There are 4 ways to turn a row about zero (a turn may also mirror it). The second row of each pair is the first, turned, with some noise. The first 36 pairs use one turn. New pairs use 3 turns, one after the other, and a turn may come again.
Known pairs, each followed by its turns in order:
[ 17.1  15.7 -15.6  -5.7  18.0   6.1  23.3  42.2]
[ -5.4 -11.2 -29.2  10.4  48.0  -1.8  -6.7   1.3]
Tomir

[  8.1  13.1  11.1 -12.0  11.9  -9.2  63.0  -5.8]
[ -2.8   3.3 -40.8  20.2 -40.4  -0.9   5.5  30.9]
katol

[-36.9 -22.9 -12.7  -9.5   5.5   4.4  21.1  -8.5]
[  2.4  20.9  16.7 -15.2  14.7  11.9  12.1 -35.6]
Tobo

[ 11.6   8.4  -3.3  11.6  18.9  -2.0  -0.9 -10.6]
[-12.5  -5.2   2.3   2.4   1.2  -3.3  -3.7 -24.3]
Tomir

[  6.2  -6.6  -2.5  -4.1 -10.8   4.5   2.0   2.5]
[ 0.1  7.4  8.8 -5.1 -2.1  3.5 -0.1  8.8]
katol

[  7.1   8.9 -28.0  -7.1 -25.4 -16.7  -2.5  43.8]
[ 41.4   6.4 -27.2  29.8 -11.0  -4.2 -15.2   9.0]
tun

[  3.1   5.4 -12.0 -38.2  -4.3  -4.7 -47.1  21.8]
[ 27.7  31.5 -28.5 -40.8   8.2  -8.3  12.4  -5.7]
Tomir

[ 10.4  -0.8  -4.0  -0.2  18.4  20.0  21.3 -21.7]
[-27.4   5.6 -20.2  -9.6 -18.3  -0.9  -9.7   4.2]
katol

[  9.2   3.9  -4.1  21.6 -23.4   0.3  -2.0  15.4]
[ 12.9  16.9 -13.7  14.7  -9.5   6.3  16.4  -2.2]
tun

[-22.2  38.6  -1.3 -37.2  14.5  35.6 -10.5   9.5]
[-36.4 -38.5  21.9  20.0  -3.6 -35.5   1.0   9.0]
katol

[ -6.2  17.1 -20.2  20.9 -10.9  15.2   7.8  22.6]
[  0.2   7.2 -35.9   9.2 -24.3   0.7   2.8  -3.2]
tun

[ 11.3  16.1 -17.1   4.2 -10.9   8.8   3.4  26.9]
[ 13.5  15.0 -27.0  10.1 -14.1  -5.5  -8.6  -8.5]
tun

[-23.6  19.7   5.0   7.1  -5.7 -15.2  18.4  21.7]
[  1.4 -19.9 -21.3   6.2   7.1  21.2  -7.6 -26.5]
Tobo

[-16.1 -12.9 -33.8 -12.7   8.0  13.8   2.1   0.5]
[ -1.2  12.5  11.6 -25.1 -10.7  13.0  24.3 -13.0]
Tobo

[10.6 -4.4 -3.3  7.1 -8.2 28.1 13.6 -0.2]
[ -1.0  -1.3 -12.2  25.3  -3.2  19.7  -1.5   3.6]
Tomir

[ 32.8   8.1   3.4   4.0  20.7  -1.5  20.2 -25.8]
[ -6.0   6.5  -7.4 -29.2  32.1 -14.1   9.6 -19.2]
tun

[ 18.7   1.6 -15.5 -19.6  28.8  34.8  14.0 -23.0]
[-32.3  -4.5  -5.4 -13.7  15.7 -29.6 -19.8 -30.7]
tun

[-34.1   4.1  13.6  15.4   1.5   2.6  16.0  14.7]
[-2.7  5.9 32.0 12.2 20.6  1.7 -9.3 20.0]
Tomir

[  4.1  31.6   2.1  19.9 -26.7 -10.6  16.6 -14.8]
[ 22.8 -26.3  12.5  16.9 -11.5  -5.8 -30.7  -6.5]
Tomir

[ 13.7  13.9   1.8 -43.1   4.7   4.2  14.2   2.7]
[ 15.7 -13.2   3.4  -9.5   8.7 -10.4 -32.5 -26.3]
tun

[-12.7  24.5  11.2   3.6   1.4  -5.8   8.0 -15.4]
[  7.1 -16.7 -16.7  -3.0 -14.0 -16.4   9.2  -6.2]
katol

[ 33.2  15.3  14.1  12.1 -20.1  18.4  -3.7 -12.6]
[  6.5  28.5   5.8  -6.8  -4.1  -6.0  21.9 -34.2]
tun

[17.4  7.2 29.7  1.3  8.2  0.0 23.1  4.2]
[  6.1  11.1  -4.0 -24.9  16.3  22.4  -2.9 -18.6]
tun

[-11.4 -19.3  23.0  42.1  17.7  -9.5   5.8   5.5]
[ 24.7  24.1 -16.9   0.0  25.6  14.6 -29.9   5.2]
Tobo

[ 22.4   5.5 -16.5   1.1  -8.2   9.7 -47.2  30.4]
[-12.8  -0.5 -12.1   8.0 -38.8  18.7  11.8  40.8]
Tobo

[ -3.4  -5.2 -33.8  11.6 -12.6   5.4  -5.4  17.2]
[ -3.6  30.3  13.5   1.5  21.6 -14.1   8.1   0.9]
katol

[ -2.3  -1.1  -5.4   9.0 -16.1 -10.4 -20.3  16.2]
[  5.3  14.7  -7.4 -12.8  -4.5 -11.6 -20.2  10.3]
Tomir

[26.3 42.8  9.8 12.8 -0.8 43.1 -6.2 -3.4]
[ 16.4 -46.3  25.9  -2.3 -11.6   1.7 -14.2  35.5]
Tobo

[  2.6   3.1   5.9 -36.6  -1.6   7.5 -22.9 -32.2]
[ 24.0   4.4  -0.8 -15.2 -21.0   7.8  33.9 -21.2]
Tomir

[ -2.8  -2.2   5.1  17.5  -0.7 -22.3  12.6   0.5]
[ 10.8   1.4 -23.0   3.9  16.9  -2.0  -5.0  -6.4]
Tobo

[ 18.3 -20.3 -32.2 -42.9   7.5 -34.6   7.2  18.9]
[ -7.4 -26.4 -38.6 -45.3  16.0  -9.0  19.5  14.9]
Tomir

[-30.5  10.4  -6.6  -2.8 -11.9  -0.2  17.9  -0.5]
[ -2.4  -5.2  -9.9   1.5   4.0 -14.4  31.5  11.9]
katol

[-51.5  -5.2  24.9 -11.7  -4.1  -8.9   6.5   7.0]
[ -8.5  12.4   6.1  18.5   6.3  22.6 -20.3 -45.4]
Tobo

[ -5.6  27.7 -23.0   6.9 -18.2 -34.2  10.1  40.9]
[ -6.2 -28.6 -51.1   6.4  -6.9  22.0  20.6 -15.3]
Tobo

[  0.6 -19.8  23.2   9.5 -13.9  -6.3  13.0  22.3]
[23.8 -0.9 -6.2 -1.0 14.7 17.2 -3.8 27.5]
katol

[ 16.4  21.3  -3.3  29.1 -26.5  17.0  -2.6 -27.6]
[ 10.2  11.7   0.3 -43.9 -15.2 -28.7  -5.7  -6.6]
katol

New pairs. What belongs after each?
[ 12.3  20.0  29.4  25.8   2.7 -14.7 -23.3   7.5]
[  6.2  -5.5   3.6  12.8  -0.2 -14.0  40.8 -28.6]
katol Tomir Tobo

[-13.2  10.4  40.0 -33.8  -7.5  -2.9 -21.1  -8.5]
[ 12.3 -33.2 -30.8  12.4  30.4  -8.2  14.0   1.2]
tun Tomir Tobo

[ -7.4  10.9  -4.6   0.5 -27.9  -1.0  22.0  16.1]
[  4.7   4.8   7.6 -27.5   5.9  -5.2 -23.9 -10.4]
Tobo Tobo tun

[ 31.2  -9.0  -4.7   9.4  20.4  44.6  -6.7 -39.8]
[  0.4  18.7   0.0  10.4 -41.7 -36.5   0.2  40.8]
katol tun Tomir

[11.8  7.5  9.1 -3.3 19.7 16.2  8.0  7.6]
[  2.2  20.9  15.7  -1.8 -13.9  10.9   3.4   5.6]
Tobo tun tun

[ 36.5  36.3  -9.3 -22.8 -14.4 -15.0  29.3  -9.8]
[-40.8  -7.0  29.3   1.7  35.1 -14.3 -12.7 -19.2]
Tomir tun Tomir

[  5.8 -34.0  -5.3  15.3   1.8  -3.3 -10.3 -16.0]
[  6.0   2.1 -20.1  21.1  -8.2  16.2  -1.3  23.5]
Tomir katol katol

[  4.6 -22.5   4.1  11.8  32.6  17.7   9.8  -4.0]
[ -9.7   2.1  13.2 -35.2   0.3   5.7 -19.7 -14.2]
tun Tomir tun

[ -7.1 -47.7  -8.1  16.1  -0.5  22.0  18.6 -31.9]
[-13.8 -30.4   1.1 -33.9 -20.2  26.2  24.6  23.6]
katol Tobo katol

[-12.9 -12.5  -1.9   1.3  16.0   8.8  40.4   3.4]
[ 17.4  25.1  20.6  17.9   3.0  20.7  13.1 -12.4]
Tobo katol Tobo

[ 13.2  14.1 -13.0 -11.3  -7.2  45.6  -6.9  30.2]
[-50.3   4.9 -18.8  15.9 -18.6   0.3   7.8 -13.4]
katol katol Tomir

[  9.8   1.7 -14.9 -35.2   7.0   4.8  -4.5  -8.0]
[ 12.4 -14.5  -7.2  23.5   0.5   4.9 -19.9  19.8]
tun tun katol

[-13.4  -3.2 -16.5   9.0 -24.8  17.9  19.2  10.4]
[-10.6  12.3  15.4  22.4 -30.2   2.9  -0.3  -6.1]
tun Tomir tun

[ 18.6   9.3 -19.8  -1.0 -11.8  30.6 -21.8   9.1]
[  1.6  -8.8 -31.6 -14.1   0.5  30.0  -2.2  17.0]
Tobo Tomir Tobo

[ -0.6 -15.6   4.2 -18.8  16.0  -9.5  -0.9  17.0]
[-14.2  -5.4   7.9  22.6   4.2   5.6   0.7 -20.1]
katol katol katol

[ -1.4 -35.9   4.0  46.5   8.7  39.5  22.3  24.8]
[  0.2  19.8 -40.9 -20.8   2.1 -15.0  -1.1 -59.0]
tun katol Tobo

[  8.0   1.7 -14.3  23.3  14.1   5.9   7.1  14.1]
[-15.0   7.9  16.9  -0.4   3.4 -18.3 -17.6  -0.2]
tun Tomir tun

[  1.6  -3.6 -48.7  -6.3  28.1  -7.9 -11.6 -27.5]
[-24.6  17.9  13.9   7.3  40.8  -4.0  23.9 -26.8]
katol tun Tobo

[  1.0  13.4   4.2   8.8 -32.4 -14.8  13.9 -10.9]
[  1.5  19.8 -16.8 -29.4  -5.8   6.6   8.8  -7.8]
Tomir tun tun

[ 33.6   2.7  17.9  13.8 -19.4  -1.1   5.6  11.5]
[-23.9  -4.0   5.0   6.6 -33.5  14.8  -0.6 -13.4]
tun Tomir Tomir

[-24.9   2.6  -8.3  -1.4   8.1   7.7  26.6   6.6]
[ 22.1 -27.8   0.4   6.8 -11.1  12.7   1.1  -0.8]
Tobo Tobo katol

[29.7 -6.8 29.1 17.0 -1.4 10.1 14.7 16.6]
[ 20.7  11.6  -5.0   6.1  12.4  15.4 -21.2  36.5]
katol Tobo Tomir

[ -3.5  -2.7  17.9  -5.6  -2.7 -13.8  32.6 -12.2]
[-16.7   5.2 -12.5 -22.0 -13.2 -16.4 -14.0  14.0]
Tomir Tobo tun

[ -5.8  26.2 -10.4 -24.2 -10.0  31.5  -1.6 -11.2]
[ 13.1   4.0 -22.5 -25.0   7.4   4.9  33.1   9.2]
tun Tobo tun

[19.3 -3.5 12.5  4.9 -2.9  6.3 -4.0 -1.9]
[-2.4  6.6 18.9 -4.5  0.7 14.6 -0.3 -1.3]
katol katol tun

[-24.1 -13.6  12.7  -4.3  -5.4   6.8   5.0 -39.2]
[  1.5  22.4 -34.5  11.5 -19.8  -9.0   0.8  18.0]
Tobo Tobo Tobo

[ -6.2  -3.9  57.2  10.1  45.2  -9.0  24.8 -12.2]
[-25.9  -1.3  38.5  -9.5   4.7 -17.5 -59.9   5.7]
katol tun Tomir

[ -4.2 -15.2   0.6 -20.6 -33.7   0.7  -8.9 -17.4]
[-28.3  14.6  34.1   6.0  -9.0  -1.1  -7.2   0.6]
tun katol katol

[-28.8  35.5  13.1  30.3 -12.5 -13.1 -18.9  13.1]
[ 23.6  27.3 -36.7  -2.8   7.9  27.5 -24.2 -13.3]
Tobo Tobo tun

[-32.9  25.4 -17.7  10.2  12.2  14.3   9.4  16.2]
[33.7 21.8 11.5 -3.3  9.6  4.0 21.2 22.9]
Tobo katol Tomir

[ -8.9   6.7 -21.3  -8.6   4.1  -9.3 -10.1  -4.5]
[ -9.1  21.4   7.8   4.0 -10.2   1.8  12.8   3.3]
katol katol katol

[ 19.1 -17.5 -16.3  -6.5  13.0   5.6 -28.0 -10.2]
[-31.6 -11.5  -2.8  23.2   4.3   1.2  15.9  10.8]
Tobo Tobo tun

[  3.7   6.8 -16.2   9.0 -14.4 -14.5  -3.9  -1.1]
[ -9.6 -17.0  -0.3   0.9  -8.9  -6.5  18.0  -5.9]
Tomir Tomir Tobo

[ 38.2 -31.3  39.4   4.5   7.4   0.5  22.2  29.0]
[-11.9 -26.3 -31.6  -2.1  -2.7  48.2   0.7 -34.5]
Tomir Tobo Tomir

[ 14.6  -2.6  18.0  -1.7 -27.0 -25.6 -15.6  -1.0]
[-10.8 -24.3  -5.7   2.2 -13.3   9.1 -33.1   6.0]
katol Tomir Tomir

[-19.5 -11.3  -7.8 -10.7   5.6  25.8  25.9  -0.6]
[ -3.7   0.6  -4.3   8.1 -12.5  -2.9 -23.9  34.7]
Tomir katol tun

[ 18.8  14.7 -16.5 -13.4 -60.3  34.4   1.6  -2.9]
[ 25.3   4.5  27.7 -54.8  16.3  26.7  21.4   5.5]
tun Tomir katol

[  8.7  33.3  14.0 -33.3  -2.3  10.8 -15.4  26.4]
[ 36.1 -34.4  17.3  -4.9   6.3   8.5 -23.1  14.1]
Tobo Tobo Tobo

